The rows of each matrix lie in a flat space through zero, up to rounding. After each matrix: how many dimensions does the smallest such space have?
(in the rows, 128 means zero)

[[ 95 102 154  85 119 163 168 156 120  98 143  95 163 124 125 123 106 126
  133 103 103 140 137]
 [102 107 150  95 122 159 160 150 123 102 141 103 155 124 127 124 110 124
  133 106 108 135 136]
 [154 150  97 152 137  79 106 110 137 168 116 153 102 127 132 116 148 143
  121 156 145 133 119]
 [ 85  95 152  60 114 151 191 170 112 104 143  78 181 124 118 110  98 144
  129 106  98 168 135]
 [119 122 137 114 113 134 135 138 106 118 120 108 149 144 107 141 117 136
  122 129 134 149 125]
 [163 159  79 151 134  41 104 109 129 195 104 154 102 133 122 108 153 165
  111 178 158 159 110]
 [168 160 106 191 135 104  68  90 133 150 109 169  84 140 128 152 153 118
  124 152 162 100 119]
 [156 150 110 170 138 109  90 101 140 147 119 160  94 129 136 135 148 120
  127 143 146 105 124]
 [120 123 137 112 106 129 133 140  93 119 112 101 156 154  94 150 114 143
  117 135 142 162 120]
 [ 98 102 168 104 118 195 150 147 119  75 143 101 156 130 125 147 105 104
  138  91 107 113 141]
 [143 141 116 143 120 104 109 119 112 143 110 131 124 145 110 142 133 140
  118 148 151 143 118]
 [ 95 103 153  78 108 154 169 160 101 101 131  83 175 138 106 132 101 139
  125 112 114 163 130]
 [163 155 102 181 149 102  84  94 156 156 124 175  78 118 151 125 156 116
  131 144 143  91 125]
 [124 124 127 124 144 133 140 129 154 130 145 138 118 104 155 104 132 119
  138 117 108 109 136]
 [125 127 132 118 107 122 128 136  94 125 110 106 151 155  94 150 118 145
  116 139 146 162 119]
 [123 124 116 110 141 108 152 135 150 147 142 132 125 104 150  90 132 138
  132 128 109 134 132]
 [106 110 148  98 117 153 153 148 114 105 133 101 156 132 118 132 110 129
  129 113 116 142 132]
 [126 124 143 144 136 165 118 120 143 104 140 139 116 119 145 138 129  99
  140 107 118  88 138]
 [133 133 121 129 122 111 124 127 117 138 118 125 131 138 116 132 129 140
  121 140 139 144 122]
 [103 106 156 106 129 178 152 143 135  91 148 112 144 117 139 128 113 107
  140  95 102 110 141]
 [103 108 145  98 134 158 162 146 142 107 151 114 143 108 146 109 116 118
  139 102  98 120 140]
 [140 135 133 168 149 159 100 105 162 113 143 163  91 109 162 134 142  88
  144 110 120  64 139]
 [137 136 119 135 125 110 119 124 120 141 118 130 125 136 119 132 132 138
  122 141 140 139 122]]
  3

[[ 30 206 166  94  80 179 139 220 147  71 144 225 118 139 149 105 158 175
  159 121 175 138 122]
 [206  25 109 172 159 104 167  86 110  85 146 115  98  17 170 140 119  75
  181 133  53 118 126]
 [166 109  45 155 160 182  94 106 115  81 150 175 165  72 156 128 109 140
  224 106 118 104 162]
 [ 94 172 155 134  73 204  68 128 184 105 117 173 138 143 153 131 141 160
  182 115 150 150 142]
 [ 80 159 160  73  95 134 173 159 172 149 132 142  70 177 114 112 136 137
  102 110 155 133 121]
 [179 104 182 204 134  80 120 107 101 115 133 108 130  88 167 176 162 112
  130 182  54 157  99]
 [139 167  94  68 173 120 167 172  89 148 141 149  83 190 100  87  92 118
   27 143 161 137 150]
 [220  86 106 128 159 107 172 114  85 142 139 123  90  80 137 127 101  92
  106 146 101 106 162]
 [147 110 115 184 172 101  89  85  53 137  83  70 192 147 119 125 129 119
  151 160  92 134  95]
 [ 71  85  81 105 149 115 148 142 137  89 142 119 154  91 108 105 116 119
  141  84 150 107 109]
 [144 146 150 117 132 133 141 139  83 142  97 125 108 157 125 100 117 116
  102 158 130 137 133]
 [225 115 175 173 142 108 149 123  70 119 125 138  79  92 175 142 132  93
  107 199  62 155 137]
 [118  98 165 138  70 130  83  90 192 154 108  79 164  95 115 156 133 125
  123 102 150 117 138]
 [139  17  72 143 177  88 190  80 147  91 157  92  95  65 140 129 124  85
  198  88  60 115  86]
 [149 170 156 153 114 167 100 137 119 108 125 175 115 140 165 134 140 142
  151 161 111 157 139]
 [105 140 128 131 112 176  87 127 125 105 100 142 156 129 134 104 120 135
  162 123 149 134 136]
 [158 119 109 141 136 162  92 101 129 116 117 132 133 124 140 120 108 117
  140 131 123 142 147]
 [175  75 140 160 137 112 118  92 119 119 116  93 125  85 142 135 117  90
  116 146  94 141 127]
 [159 181 224 182 102 130  27 106 151 141 102 107 123 198 151 162 140 116
   11 207 105 234 120]
 [121 133 106 115 110 182 143 146 160  84 158 199 102  88 161 123 131 146
  207  99 131 114 150]
 [175  53 118 150 155  54 161 101  92 150 130  62 150  60 111 149 123  94
  105 131 101  91 121]
 [138 118 104 150 133 157 137 106 134 107 137 155 117 115 157 134 142 141
  234 114  91 119 120]
 [122 126 162 142 121  99 150 162  95 109 133 137 138  86 139 136 147 127
  120 150 121 120 117]]
  9

[[189 134 140 128 142 149 101 123 127 125 121 130 121 108 170 131 120 121
  119 130 112 138 148]
 [134 185 117  99 120 108 159 167 102 138 124 142 145 151  94 146 155 129
  108 149 114 149 151]
 [140 117 147 137 154 132 164 148 125 116 145 162 135 101  96 140 133 118
  149 135 109 131 172]
 [128  99 137 153 131 127 149 108 121 143 129 153 133 125 134 110 101 121
  150 132 122 101 132]
 [142 120 154 131 119 135 120  98 139 142 111 116 120 128 125 118 116 119
  116 143 116 122 138]
 [149 108 132 127 135 199  85 108 124 120 132  81 133 117 124 122 124 136
  114 148 153 106 121]
 [101 159 164 149 120  85 175 128 125 136 118 117  90 121 119 107  98 160
  122 129 109 145 133]
 [123 167 148 108  98 108 128 147 126 165 166 138 116 116 154 104 118 125
  145 127 136 121  92]
 [127 102 125 121 139 124 125 126 164 120 125 154 113 123 124 125 137  94
  136 126 122 146 143]
 [125 138 116 143 142 120 136 165 120 112 129 146 129 143 105 133 129 108
  144 142 134 128 138]
 [121 124 145 129 111 132 118 166 125 129 206 127 123 118 151 106 106 139
  168 133 141 126  96]
 [130 142 162 153 116  81 117 138 154 146 127 155 140 133 129 112 112  98
  132 131 122 104 133]
 [121 145 135 133 120 133  90 116 113 129 123 140 134 149 157 128 171 152
  125  85 120 130  95]
 [108 151 101 125 128 117 121 116 123 143 118 133 149 174 132 140 140 152
  117 109 151 134 145]
 [170  94  96 134 125 124 119 154 124 105 151 129 157 132 180 115  94 130
  115 148 116 138 125]
 [131 146 140 110 118 122 107 104 125 133 106 112 128 140 115 177 164 121
  137 105 120 131 130]
 [120 155 133 101 116 124  98 118 137 129 106 112 171 140  94 164 187 121
  104 103 138 112 119]
 [121 129 118 121 119 136 160 125  94 108 139  98 152 152 130 121 121 176
  124 123 129 140 107]
 [119 108 149 150 116 114 122 145 136 144 168 132 125 117 115 137 104 124
  145 152 119 113 150]
 [130 149 135 132 143 148 129 127 126 142 133 131  85 109 148 105 103 123
  152 129 153 126 120]
 [112 114 109 122 116 153 109 136 122 134 141 122 120 151 116 120 138 129
  119 153 133 132 118]
 [138 149 131 101 122 106 145 121 146 128 126 104 130 134 138 131 112 140
  113 126 132 158 146]
 [148 151 172 132 138 121 133  92 143 138  96 133  95 145 125 130 119 107
  150 120 118 146 160]]
  15

[[104 142 150 104 120 147 119 156 105 117 103 155 147 122 163 141 126 112
  143 134 103 163  92]
 [142  99  98 112 120 165 106 128 172 162 136 116 125  89 107  98 105 163
  110 133 139 154 120]
 [150  98  29  97 144 141 116  80  72 122 154 138 119 127 157 116  71 124
  147  99 112 127 105]
 [104 112  97 128 110 144 118 122 146  98  89 120 134 119 146 145 132 125
  120 127 157 132 144]
 [120 120 144 110  74 198 107 122 134  46  94 142 119 126 170 128  98 159
  171 156 155 148 154]
 [147 165 141 144 198  49 145 123 101 102 135 147 164 170 132 107 143 153
  154 129  91 165 136]
 [119 106 116 118 107 145 109 123 118  97 148 140 132 133 129 139 121 113
  110 121 171 117 132]
 [156 128  80 122 122 123 123 140  79 123 145  93 118 130 121 128 121 171
  161  92  94 133  89]
 [105 172  72 146 134 101 118  79 104 115 128 124 138 129 134 128 119 152
   97 133 110 143 163]
 [117 162 122  98  46 102  97 123 115  45 118  89 115 165 116 159 103 129
   94 173 135  93 185]
 [103 136 154  89  94 135 148 145 128 118 105 137 121  98 169 119 129 151
  130 114 133 151 105]
 [155 116 138 120 142 147 140  93 124  89 137 117 122 123 111 142 113 111
  108 122 141 120 111]
 [147 125 119 134 119 164 132 118 138 115 121 122 114 114 120 147 133 137
  115 115 138 119 122]
 [122  89 127 119 126 170 133 130 129 165  98 123 114  95 145 102 107 110
  176 125 115 146 105]
 [163 107 157 146 170 132 129 121 134 116 169 111 120 145  93 101 143 156
  138 120 156 123 149]
 [141  98 116 145 128 107 139 128 128 159 119 142 147 102 101  64 112 130
  141 133  95 172 113]
 [126 105  71 132  98 143 121 121 119 103 129 113 133 107 143 112  63 168
  150 135 137 137 141]
 [112 163 124 125 159 153 113 171 152 129 151 111 137 110 156 130 168 125
  124 111 139 106 143]
 [143 110 147 120 171 154 110 161  97  94 130 108 115 176 138 141 150 124
  150 130 125 104 155]
 [134 133  99 127 156 129 121  92 133 173 114 122 115 125 120 133 135 111
  130 117 121 134 130]
 [103 139 112 157 155  91 171  94 110 135 133 141 138 115 156  95 137 139
  125 121  85 135 113]
 [163 154 127 132 148 165 117 133 143  93 151 120 119 146 123 172 137 106
  104 134 135  73 151]
 [ 92 120 105 144 154 136 132  89 163 185 105 111 122 105 149 113 141 143
  155 130 113 151 111]]
  18

[[ 87 158 141 132  86 161 141 137  90 165 109 140 146  86 130 128 115 153
   80 130 154 119 121]
 [158 113 109 118  81 152 138 119 122 179 138 100 116  96 137 142  95 125
  130 141 130 126 134]
 [141 109 147 120 130 118 152 135 118 113 127 163 153 186 139 108 182 110
  139 116 142 124 152]
 [132 118 120 152  99 118 159 130  94 156 159 128 106 126 116 181 118 103
  118 109  70 154 111]
 [ 86  81 130  99 112  87  87 132 168 155 109  93 112 152 113 134 119 105
  143 132 141  83 162]
 [161 152 118 118  87 158 133 138 143 145 146 107 167 115 156 129 110 143
   98  96 162 151 167]
 [141 138 152 159  87 133 218  86  95 156 114 213  94 116 161 113 104 152
  120 155 156  89  82]
 [137 119 135 130 132 138  86 159  85 131 126 134 147  96 134 110 103 171
  101 122 145 116 175]
 [ 90 122 118  94 168 143  95  85 130 151  83 102 124 154 115 118 198 143
  168 188 156  94 120]
 [165 179 113 156 155 145 156 131 151  75 173 111 138 139 132 163 143  99
  130  89  67 207  77]
 [109 138 127 159 109 146 114 126  83 173 136 111 120  84 121 162  86 132
  108 122  87 138 109]
 [140 100 163 128  93 107 213 134 102 111 111 217  89 116 147 106 108 143
  109 165 154  89 110]
 [146 116 153 106 112 167  94 147 124 138 120  89 176 167 176 133 159 126
  123 111 139 118 165]
 [ 86  96 186 126 152 115 116  96 154 139  84 116 167 169 141 116 123  65
  161 154 108 136 143]
 [130 137 139 116 113 156 161 134 115 132 121 147 176 141 127  97 167  99
  127 126 148 154 137]
 [128 142 108 181 134 129 113 110 118 163 162 106 133 116  97 141  93  71
  157  89  59 173  97]
 [115  95 182 118 119 110 104 103 198 143  86 108 159 123 167  93  37  96
  143 149 155 113 176]
 [153 125 110 103 105 143 152 171 143  99 132 143 126  65  99  71  96 111
  122 145 156 142 122]
 [ 80 130 139 118 143  98 120 101 168 130 108 109 123 161 127 157 143 122
  131 136 128 121 129]
 [130 141 116 109 132  96 155 122 188  89 122 165 111 154 126  89 149 145
  136 126 192  95 126]
 [154 130 142  70 141 162 156 145 156  67  87 154 139 108 148  59 155 156
  128 192 203 110 126]
 [119 126 124 154  83 151  89 116  94 207 138  89 118 136 154 173 113 142
  121  95 110  86 123]
 [121 134 152 111 162 167  82 175 120  77 109 110 165 143 137  97 176 122
  129 126 126 123 117]]
  12

[[109 126 121 127 125 123 120 122 131 121 123 133  97 108 124 118 140 113
  117 138 121 121  97]
 [126 121 116 121 126 133 132 126 136 115 123 132 123 107 130 126 130 121
  126 125 130 117 124]
 [121 116 105 111 115 142 126 128 152  91 116 121 111  81 131 115 135 100
  123 120 142 102 116]
 [127 121 111 123 132 133 136 125 136 119 125 137 125 109 134 127 131 126
  128 124 130 121 127]
 [125 126 115 132 143 129 139 120 127 135 131 143 126 125 138 130 135 143
  131 126 125 134 130]
 [123 133 142 133 129 119 125 122 111 142 130 132 121 140 120 134 132 138
  125 137 114 132 120]
 [120 132 126 136 139 125 126 124 126 138 133 131 119 136 135 123 138 137
  129 130 128 141 125]
 [122 126 128 125 120 122 124 130 128 124 124 134 115 117 118 126 124 111
  118 139 119 119 106]
 [131 136 152 136 127 111 126 128 103 153 132 136 132 155 112 141 118 138
  123 144 106 136 121]
 [121 115  91 119 135 142 138 124 153 104 123 137 117  88 146 117 138 118
  129 117 141 116 124]
 [123 123 116 125 131 130 133 124 132 123 126 137 120 113 132 126 132 126
  126 128 127 123 121]
 [133 132 121 137 143 132 131 134 136 137 137 129 142 146 144 123 126 137
  136 121 140 148 145]
 [ 97 123 111 125 126 121 119 115 132 117 120 142  75  89 124 113 149 107
  110 144 114 114  77]
 [108 107  81 109 125 140 136 117 155  88 113 146  89  54 137 114 144  99
  117 125 131  94  94]
 [124 130 131 134 138 120 135 118 112 146 132 144 124 137 127 137 133 148
  128 135 112 134 124]
 [118 126 115 127 130 134 123 126 141 117 126 123 113 114 137 115 140 119
  127 124 139 127 121]
 [140 130 135 131 135 132 138 124 118 138 132 126 149 144 133 140 128 155
  139 118 130 135 156]
 [113 121 100 126 143 138 137 111 138 118 126 137 107  99 148 119 155 140
  132 118 135 125 125]
 [117 126 123 128 131 125 129 118 123 129 126 136 110 117 128 127 139 132
  124 133 120 124 114]
 [138 125 120 124 126 137 130 139 144 117 128 121 144 125 135 124 118 118
  133 118 144 127 143]
 [121 130 142 130 125 114 128 119 106 141 127 140 114 131 112 139 130 135
  120 144 104 124 108]
 [121 117 102 121 134 132 141 119 136 116 123 148 114  94 134 127 135 125
  124 127 124 114 115]
 [ 97 124 116 127 130 120 125 106 121 124 121 145  77  94 124 121 156 125
  114 143 108 115  84]]
  5

[[ 95 153 149 125 135 123 163 160 154 130 116 143 108 128 111 147 123 154
  137 123 141 131 102]
 [153  99 129 136 118 127 105  95 103 135 128 109 142 128 135 120 139 102
  100 147 111 109 158]
 [149 129  46 132 140 119 185 110 148 103 128 120 112 118 120 147  97 117
  121 115 113 115 110]
 [125 136 132 100 141 115 136 116 131 131 135 143 109 121 114 132 131 132
  117 109 117 134 113]
 [135 118 140 141 114 121 135 137 133 123 123 131  86 105 121 135 119 122
  108 149 115 121 110]
 [123 127 119 115 121 116 132 128 158 145 128 147  96 112 133 135 132 123
  123 130 125 126  94]
 [163 105 185 136 135 132 113 124  72  77 129 111  77  78  99 125  94 113
   99 138  96 128 154]
 [160  95 110 116 137 128 124  81 124 124 132 112 133  96 139 131 139  91
  117 122 111 105 149]
 [154 103 148 131 133 158  72 124  75 107 150 108 168 140 140 112 109 116
  137 126 141 125 176]
 [130 135 103 131 123 145  77 124 107 138 137 119 198 175 157  93 134 129
  163 121 148 150 162]
 [116 128 128 135 123 128 129 132 150 137  96 116 133 114 137 135 113 112
  145 145 139 113 141]
 [143 109 120 143 131 147 111 112 108 119 116  93 177 133 143 124 116 105
  142 137 138 108 182]
 [108 142 112 109  86  96  77 133 168 198 133 177  98 152 153 100 159 131
  116 149 124 154  67]
 [128 128 118 121 105 112  78  96 140 175 114 133 152 133 161  88 179 107
  138 140 117 149 138]
 [111 135 120 114 121 133  99 139 140 157 137 143 153 161 146 123 129 136
  144 126 153 130 119]
 [147 120 147 132 135 135 125 131 112  93 135 124 100  88 123 121 120 122
  135 121 116 142 131]
 [123 139  97 131 119 132  94 139 109 134 113 116 159 179 129 120  59 123
  134 144 145 120 152]
 [154 102 117 132 122 123 113  91 116 129 112 105 131 107 136 122 123  90
  112 144 108 108 159]
 [137 100 121 117 108 123  99 117 137 163 145 142 116 138 144 135 134 112
   95 147 129 101 107]
 [123 147 115 109 149 130 138 122 126 121 145 137 149 140 126 121 144 144
  147  92 131 151 126]
 [141 111 113 117 115 125  96 111 141 148 139 138 124 117 153 116 145 108
  129 131 126 128 117]
 [131 109 115 134 121 126 128 105 125 150 113 108 154 149 130 142 120 108
  101 151 128  86 154]
 [102 158 110 113 110  94 154 149 176 162 141 182  67 138 119 131 152 159
  107 126 117 154  40]]
  9

[[ 18 123 149 125 124 121 107 159 118 179  92 112 123 139 137 165  94 137
  164  49 190 145 128]
 [123  50 138 128 110 154 127 176 204  95 133 156 132 128 160  79 107 104
  110 107 104 125 204]
 [149 138  89 110 105 136 175 141 157 121 101 130 164 154 102 167 188 123
  147 142  93 151 160]
 [125 128 110  23 148 134 124 159 115 156 140 119  67 135  95 122  99 139
  138  99 138 119 120]
 [124 110 105 148 113 144 113 135 128 135 133 119 107 116 113 116 109 147
  117 153 161 128 149]
 [121 154 136 134 144 108 130 100  70 114 174 133 108 128 125 135 128 142
  110  90 122 118  97]
 [107 127 175 124 113 130 119 135 142 160  85 132 125 155 123 137  99 123
  119 137 132 120 130]
 [159 176 141 159 135 100 135  60  88  92 132 182 147  98 122 126 111  86
  101 149 155 137  92]
 [118 204 157 115 128  70 142  88  92 103 150 137 154 138 119 168 125 101
  140  50  75  72 166]
 [179  95 121 156 135 114 160  92 103  79  97 159 131 110  83  76 119 174
  128 145 158 116 106]
 [ 92 133 101 140 133 174  85 132 150  97 180 123 169 117 176 124 139 145
  125 118  43 138 175]
 [112 156 130 119 119 133 132 182 137 159 123  90  83 159 116 140 155 145
  127  90 120  91 149]
 [123 132 164  67 107 108 125 147 154 131 169  83 119 127 115 171 119 132
  135 115  30  75 177]
 [139 128 154 135 116 128 155  98 138 110 117 159 127 100  79 139 140 159
  125 138 134 140  94]
 [137 160 102  95 113 125 123 122 119  83 176 116 115  79  87 160 124 142
  115 101  54 114 164]
 [165  79 167 122 116 135 137 126 168  76 124 140 171 139 160  66 109 145
  124 176  87 100 148]
 [ 94 107 188  99 109 128  99 111 125 119 139 155 119 140 124 109  37 136
  100 105 114  99 166]
 [137 104 123 139 147 142 123  86 101 174 145 145 132 159 142 145 136 113
  110 186 146 183  75]
 [164 110 147 138 117 110 119 101 140 128 125 127 135 125 115 124 100 110
  120 145 100 100 168]
 [ 49 107 142  99 153  90 137 149  50 145 118  90 115 138 101 176 105 186
  145 127  70  91  93]
 [190 104  93 138 161 122 132 155  75 158  43 120  30 134  54  87 114 146
  100  70 191 136  81]
 [145 125 151 119 128 118 120 137  72 116 138  91  75 140 114 100  99 183
  100  91 136 104  88]
 [128 204 160 120 149  97 130  92 166 106 175 149 177  94 164 148 166  75
  168  93  81  88 144]]
  16

[[137 134 133 150 141  97 103 119 125 123 136 134 164 147 113 110 127 174
  114 128 147 113 114]
 [134 151 108 127 152 103 145 111 134 145 139 140 167 105 122 148 128 139
  110 119 122 150 104]
 [133 108 102 164 158 137 157 160 152 126 147 126 135  99 125 124 131 107
  134 122 129 114 100]
 [150 127 164  89 153  98 144 126 144 128 133 112 161  94 142 145 123 190
  169 140 121 192 105]
 [141 152 158 153 115 139 101 136 132 122  99 119 132 108 108 126 129  74
  155 124 105 110 161]
 [ 97 103 137  98 139 126 129 155 184 167 107 168 155 126 119 150 137 142
  105 161 128 153 145]
 [103 145 157 144 101 129 131 114 153 126 132 130 164 131 107 134 142 138
  139 155 127 163 151]
 [119 111 160 126 136 155 114 131 120 124 116 133 117 145 116 145 122 114
  132 120 160 125 142]
 [125 134 152 144 132 184 153 120 123 140 165 103 127 129 144 119 107 170
   96 129 148 219 145]
 [123 145 126 128 122 167 126 124 140 150 120 130 145 117 140 126 120 147
  119 157 131 100 115]
 [136 139 147 133  99 107 132 116 165 120  96 130 107 136 140 126 116 106
  128 109 127 115 159]
 [134 140 126 112 119 168 130 133 103 130 130 137 135 123 126 118 127 111
  152 140  99 167 123]
 [164 167 135 161 132 155 164 117 127 145 107 135 152 131 135 133 107 152
  104 119 129 179 169]
 [147 105  99  94 108 126 131 145 129 117 136 123 131 136 146 127 128  83
  147 144  89 123 100]
 [113 122 125 142 108 119 107 116 144 140 140 126 135 146 148 131 105 110
  111 132 167  94 141]
 [110 148 124 145 126 150 134 145 119 126 126 118 133 127 131 158 137 136
  124 128 119 130 126]
 [127 128 131 123 129 137 142 122 107 120 116 127 107 128 105 137 157 130
  118 121 134 142 139]
 [174 139 107 190  74 142 138 114 170 147 106 111 152  83 110 136 130 113
  151 127 113 146 151]
 [114 110 134 169 155 105 139 132  96 119 128 152 104 147 111 124 118 151
  176 118 156 119 134]
 [128 119 122 140 124 161 155 120 129 157 109 140 119 144 132 128 121 127
  118 185 145  85 134]
 [147 122 129 121 105 128 127 160 148 131 127  99 129  89 167 119 134 113
  156 145 153 129 145]
 [113 150 114 192 110 153 163 125 219 100 115 167 179 123  94 130 142 146
  119  85 129 124  84]
 [114 104 100 105 161 145 151 142 145 115 159 123 169 100 141 126 139 151
  134 134 145  84 137]]
  19
